All groups share one centre, and each spreads out both ways along 10 directions, with some noise.
Known rows, each followed by its group:
-9,5,16,-23,-36,-5,-17,-41,3,-12,28,40,-33,-25,6,-32,-7,-4  (1)
5,-20,-12,-4,13,-4,7,13,11,26,-6,-41,25,38,-5,-6,-21,-5  (1)
-1,6,12,7,2,-8,-14,-12,24,18,-23,8,-13,-12,34,8,2,-4  (3)
-8,30,23,11,13,17,-10,-6,-21,-25,-17,65,5,-6,-27,-4,18,26  (0)
-31,1,-11,1,21,14,-31,68,-11,21,-2,-21,-5,24,5,44,-11,-23  (1)
-12,4,6,-26,21,-2,-30,-4,-20,-10,-17,30,-8,-31,12,-16,-14,-5  (1)
-18,-3,-11,1,-7,-3,-10,-18,25,13,4,15,-5,-17,4,1,-19,-13  (2)
-12,0,27,-28,-14,7,-42,-4,3,8,8,29,-24,4,4,-26,-23,-13  (1)
-15,43,-9,-10,4,26,11,-46,28,20,-50,14,6,23,11,-12,59,-54  (1)
-10,6,9,-28,-2,-4,-11,20,3,-3,26,12,-14,12,-3,23,-18,-9  (1)
-23,-23,-18,14,-8,-48,4,13,12,10,12,0,-1,10,1,22,-42,28  (2)
-28,-19,-10,-8,0,3,-11,32,-20,10,0,-17,-27,-7,15,9,-14,-8  (3)
10,-5,19,-12,2,-21,-23,5,8,16,-1,-2,0,21,22,1,-23,4  (1)
16,51,29,21,-23,-33,-20,-29,13,-16,18,56,10,-1,11,24,6,18  (3)
-29,-21,-5,-15,-9,13,-5,13,-10,5,18,-2,-24,-6,-12,-1,-23,-6  (1)
-26,-12,4,-21,-32,3,8,-47,-31,5,-6,7,-48,-6,-12,-25,-6,9  (2)
-15,-6,-26,-14,-26,-18,-11,-54,-33,25,-22,-8,-46,-30,-8,-2,-17,5  (3)
-16,-8,-9,-4,2,2,-13,15,-14,8,3,-2,-12,-6,-17,10,-20,-2  (0)
-16,18,3,-15,-11,-4,-20,-21,-39,-3,16,2,15,2,9,-25,-2,-23  (0)
-25,-14,6,18,-17,22,-13,-12,0,21,8,-5,-9,-1,-6,-6,-22,-3  (3)
-4,9,2,-59,3,20,-32,8,-1,11,-4,9,-32,-1,-4,-13,-6,-43  (3)
-10,-6,-15,12,-26,-1,-34,4,23,29,-24,5,-51,-14,-11,-11,-10,-6  (0)
5,15,24,-36,6,3,-28,5,-17,14,4,-1,-22,18,18,17,-11,-12  (0)
-11,17,-5,-3,26,-2,9,-9,20,-2,-10,18,27,0,8,11,1,-11  (3)
0,29,7,-13,-4,15,-44,14,1,26,-1,0,-2,36,-7,1,-4,-32  (2)
3,-10,-7,6,12,2,5,-16,2,8,-37,-20,14,7,13,-40,6,-4  (3)
-6,2,5,-4,12,-22,4,4,3,-14,-1,14,15,9,15,-6,2,5  (0)
-7,6,-2,24,19,24,-13,-12,-18,12,18,-9,61,-9,-8,5,-28,-10  (3)
-19,8,-8,7,-20,-30,2,-8,-10,-9,11,25,-19,9,-14,10,-4,19  (3)
16,-9,21,7,-6,-19,-16,8,-9,-1,8,-7,-1,7,26,-1,-10,19  (2)
14,2,28,-19,-1,-21,-14,5,17,-8,27,8,7,2,47,1,-11,-8  (1)
-20,9,-35,6,-33,-33,-28,15,2,31,-4,-38,2,53,24,-33,11,-48  (0)
-17,4,-19,-35,21,-1,-3,17,29,-15,9,13,22,-9,18,-25,5,-43  (0)
-14,11,-11,-1,-24,13,-4,-20,-4,-27,-26,40,-7,-11,-38,-80,35,-9  (2)
-17,-23,-30,19,-27,-12,-15,-3,6,27,-13,-17,-34,-10,-10,-7,-20,5  (0)
-1,-1,-23,-10,27,13,-27,21,10,26,-43,-20,7,4,2,-18,4,-35  (3)
7,-14,-16,-3,4,-1,-8,-40,-26,11,-12,-13,-10,-44,-12,-15,-32,11  (0)
-21,5,-26,22,-9,-5,-8,5,-47,-12,-1,11,15,19,-51,-12,-7,16  (0)
-23,-14,-13,10,-2,-26,6,26,48,3,-13,19,-11,11,-6,10,-10,11  (2)
5,-4,8,-12,-7,11,-23,-6,-5,6,18,-5,-4,-22,3,-9,-19,-12  (2)
14,-5,9,6,-9,0,-14,0,22,19,-16,-9,-18,7,11,-1,-2,3  (2)
10,3,18,-18,25,-8,2,-1,16,-11,41,13,37,-15,12,25,-36,6  (3)
3,-10,32,-36,17,3,-24,24,-5,2,29,-8,12,22,31,5,-33,-13  (1)
12,-1,-2,-14,20,2,1,-5,18,9,-12,-14,6,-18,16,1,0,-15  (2)
-28,12,-5,-32,16,0,-1,-11,-31,-18,-12,23,3,-7,2,-23,11,-20  (2)
-12,-7,-10,-17,18,-9,15,1,30,-4,-12,17,9,5,-3,-4,-6,2  (0)
-6,29,-7,-27,19,-3,-16,13,-8,6,-6,14,0,14,-5,18,-1,-21  (1)
-52,4,-18,-17,1,-38,-4,-51,-24,26,14,15,11,-3,7,20,-54,-2  (2)

New rows. What belongs after each?
-26,-10,-3,-25,-1,11,-10,16,-10,17,-1,-9,-38,-12,9,30,-7,-13  (2)
8,-5,-13,-41,-9,-18,-20,15,-24,19,21,-28,-15,48,-21,2,-38,-13  (0)
-56,21,5,54,-13,4,-18,-13,-36,-2,-11,8,22,-22,53,-12,39,-16  (0)
28,9,-13,9,-9,-45,17,-25,23,-22,-3,6,20,-22,34,-16,20,0  (1)
-11,-1,-1,5,-15,6,-25,23,44,6,7,25,-8,4,-18,-6,-9,-15  (2)
53,-8,31,-3,25,-13,-3,4,18,0,7,-20,30,-17,53,3,-12,8  (2)
-50,-14,14,-10,-24,4,-3,14,-42,9,-22,1,-82,8,19,14,17,7  (2)
1,25,-4,-7,6,-7,-16,-38,-6,4,-22,22,29,17,-8,-43,8,-18  (2)
10,-21,0,-8,5,-21,5,19,-4,15,-6,-28,-22,25,-1,18,-17,21  (2)
6,-2,-10,-38,2,-26,-14,10,25,-3,11,-9,5,0,33,-27,-8,-38  (0)
-32,-23,9,-44,-18,7,-13,-1,-22,-16,44,34,-39,-22,-35,-8,-46,6  (1)
-6,-3,8,-16,-13,-12,-4,-8,-13,1,22,4,-10,16,0,-10,-14,-1  (0)
-19,-31,3,3,1,-9,8,-5,-4,26,0,-32,-26,-11,23,29,-34,17  (0)
-9,15,-10,-23,23,-4,-14,13,9,-12,20,21,35,-6,-6,-3,-21,-27  (2)
27,27,25,20,-16,-15,-28,-12,41,-1,4,39,8,2,13,-2,0,9  (3)
-12,-22,-13,-10,16,22,-11,-2,-45,12,-5,-42,20,-16,7,-27,-20,-18  (3)
-12,-3,-5,-2,-10,3,-11,-5,2,11,1,-4,-10,4,1,-9,-4,-16  (1)
11,6,-15,-6,-2,-31,-36,41,3,-19,7,9,4,3,-4,-21,-4,-11  (0)
-22,-2,-25,-1,12,-10,-8,17,2,6,-10,3,4,-10,-1,8,-8,-10  (2)
-6,-18,7,-17,-11,14,-1,-14,16,23,-1,-4,-41,-13,5,12,-15,-6  (2)
-38,-19,-3,3,2,-27,24,-37,-16,-4,-12,10,-12,-37,41,-2,-8,18  (2)
20,14,9,-28,0,-28,1,-47,-6,-7,-9,-2,24,3,48,-41,14,-18  (0)
-19,0,17,-2,-1,-12,-9,9,-14,-15,25,9,7,-12,46,0,-3,-2  (0)
-22,-20,-8,-34,12,7,15,9,-1,-1,-10,-10,-10,9,-4,-23,-7,-11  (3)
-7,-4,-31,0,26,-16,4,5,37,14,-31,0,19,-6,2,6,-3,-14  (2)
-3,-10,4,-8,12,-21,-40,30,-13,1,-2,12,-9,-13,7,-5,-30,12  (1)
5,-14,-21,48,3,-33,-1,22,15,28,-31,-36,10,21,25,22,8,12  (1)
-23,-2,-15,10,5,2,17,37,36,2,-9,-7,5,14,13,19,25,-23  (1)
5,-1,-11,-3,19,-19,9,18,30,3,-15,-3,16,25,4,2,4,-5  (1)
-15,11,-25,-3,21,6,-28,-8,-37,18,-42,-6,1,-17,-6,-5,0,-19  (1)
-1,3,11,-6,14,-17,-7,-20,-1,6,7,-3,23,-14,38,10,-22,-2  (2)
3,-6,14,-25,3,-3,-11,20,14,24,-12,-8,-36,22,-9,29,-23,5  (0)
-1,3,14,27,-3,-19,-12,1,15,-1,42,18,22,-14,1,39,-41,21  (3)
-21,4,-41,12,19,-15,9,9,-11,-2,-40,5,-5,-18,-19,14,9,5  (1)
3,-15,-9,-10,9,10,8,-12,-9,4,-28,-10,-24,-22,9,-15,12,-5  (2)
-4,-47,-24,37,13,-9,18,-1,33,21,-55,-31,25,12,2,-54,-3,12  (1)
-5,-4,46,-44,-6,-3,7,-36,2,-23,27,37,-24,-22,33,-6,-14,9  (1)
12,-19,10,-28,-6,-10,-4,-37,-41,-3,4,-21,-9,-28,21,-36,-19,5  (3)
27,-23,1,12,-6,-6,-1,-6,-13,-13,-7,-20,-6,-31,13,-29,3,18  (2)
-1,5,6,-47,1,10,14,-34,-10,-5,26,1,4,0,-13,-9,-17,-20  (1)
19,13,22,18,-3,-34,-2,-6,-24,0,-30,4,4,42,13,2,15,34  (0)
-9,-38,-19,-4,-2,-16,32,-13,4,-18,-12,2,-26,-33,-10,-29,-3,25  (2)
-1,9,2,-10,29,-21,-1,24,14,-3,-12,5,23,12,29,12,5,-10  (2)
13,-21,-13,16,12,-24,11,20,47,-3,-18,-5,2,-5,10,2,-4,18  (2)
22,-6,18,-31,8,-5,16,3,15,-9,-3,3,-3,21,11,-8,2,4  (2)
5,-20,10,-9,7,-3,-11,2,14,4,-7,11,-35,-30,3,19,-21,19  (0)
-38,-1,-22,14,-12,-16,-4,-5,65,5,-5,40,1,-7,-17,-6,-19,-10  (2)
-4,10,0,-10,12,9,-26,-10,-11,26,-6,-19,1,-10,24,15,-15,-25  (2)
-37,24,30,1,-7,7,4,-30,10,15,-15,11,-1,28,59,7,34,-22  (0)
-6,-9,21,-5,-21,-5,-18,16,5,3,34,-8,-12,-4,28,9,-20,-7  (1)
-44,-1,12,-35,-6,3,-6,-1,-52,-25,34,29,-24,-23,15,-8,-11,-7  (2)
-24,6,9,21,-4,-2,-2,12,-5,-1,-9,28,-10,25,-12,17,10,19  (0)
-9,-18,-26,16,15,-1,-18,33,10,18,-29,-2,-27,-12,-27,25,-20,16  (0)
29,6,19,8,-1,28,-55,-3,13,29,-19,-11,-2,-10,23,-30,-9,-21  (3)
3,-24,-17,17,28,-22,25,33,47,8,-28,-26,34,34,16,-7,8,2  (1)
-4,-8,2,-2,13,-6,0,15,-2,-4,-19,-8,7,6,21,-16,7,-1  (3)
1,-5,-1,-18,15,-4,7,-23,13,1,-15,10,3,-14,8,-9,-5,-4  (0)
41,21,-7,-14,-21,-25,-19,-40,-10,16,22,-27,30,16,8,-24,-14,-25  (1)
27,5,23,-31,-37,-32,11,-60,48,-21,29,46,-11,3,8,-48,-1,2  (1)
-17,5,11,3,-6,-19,8,-33,-5,3,-5,-8,20,7,57,-25,16,-21  (0)
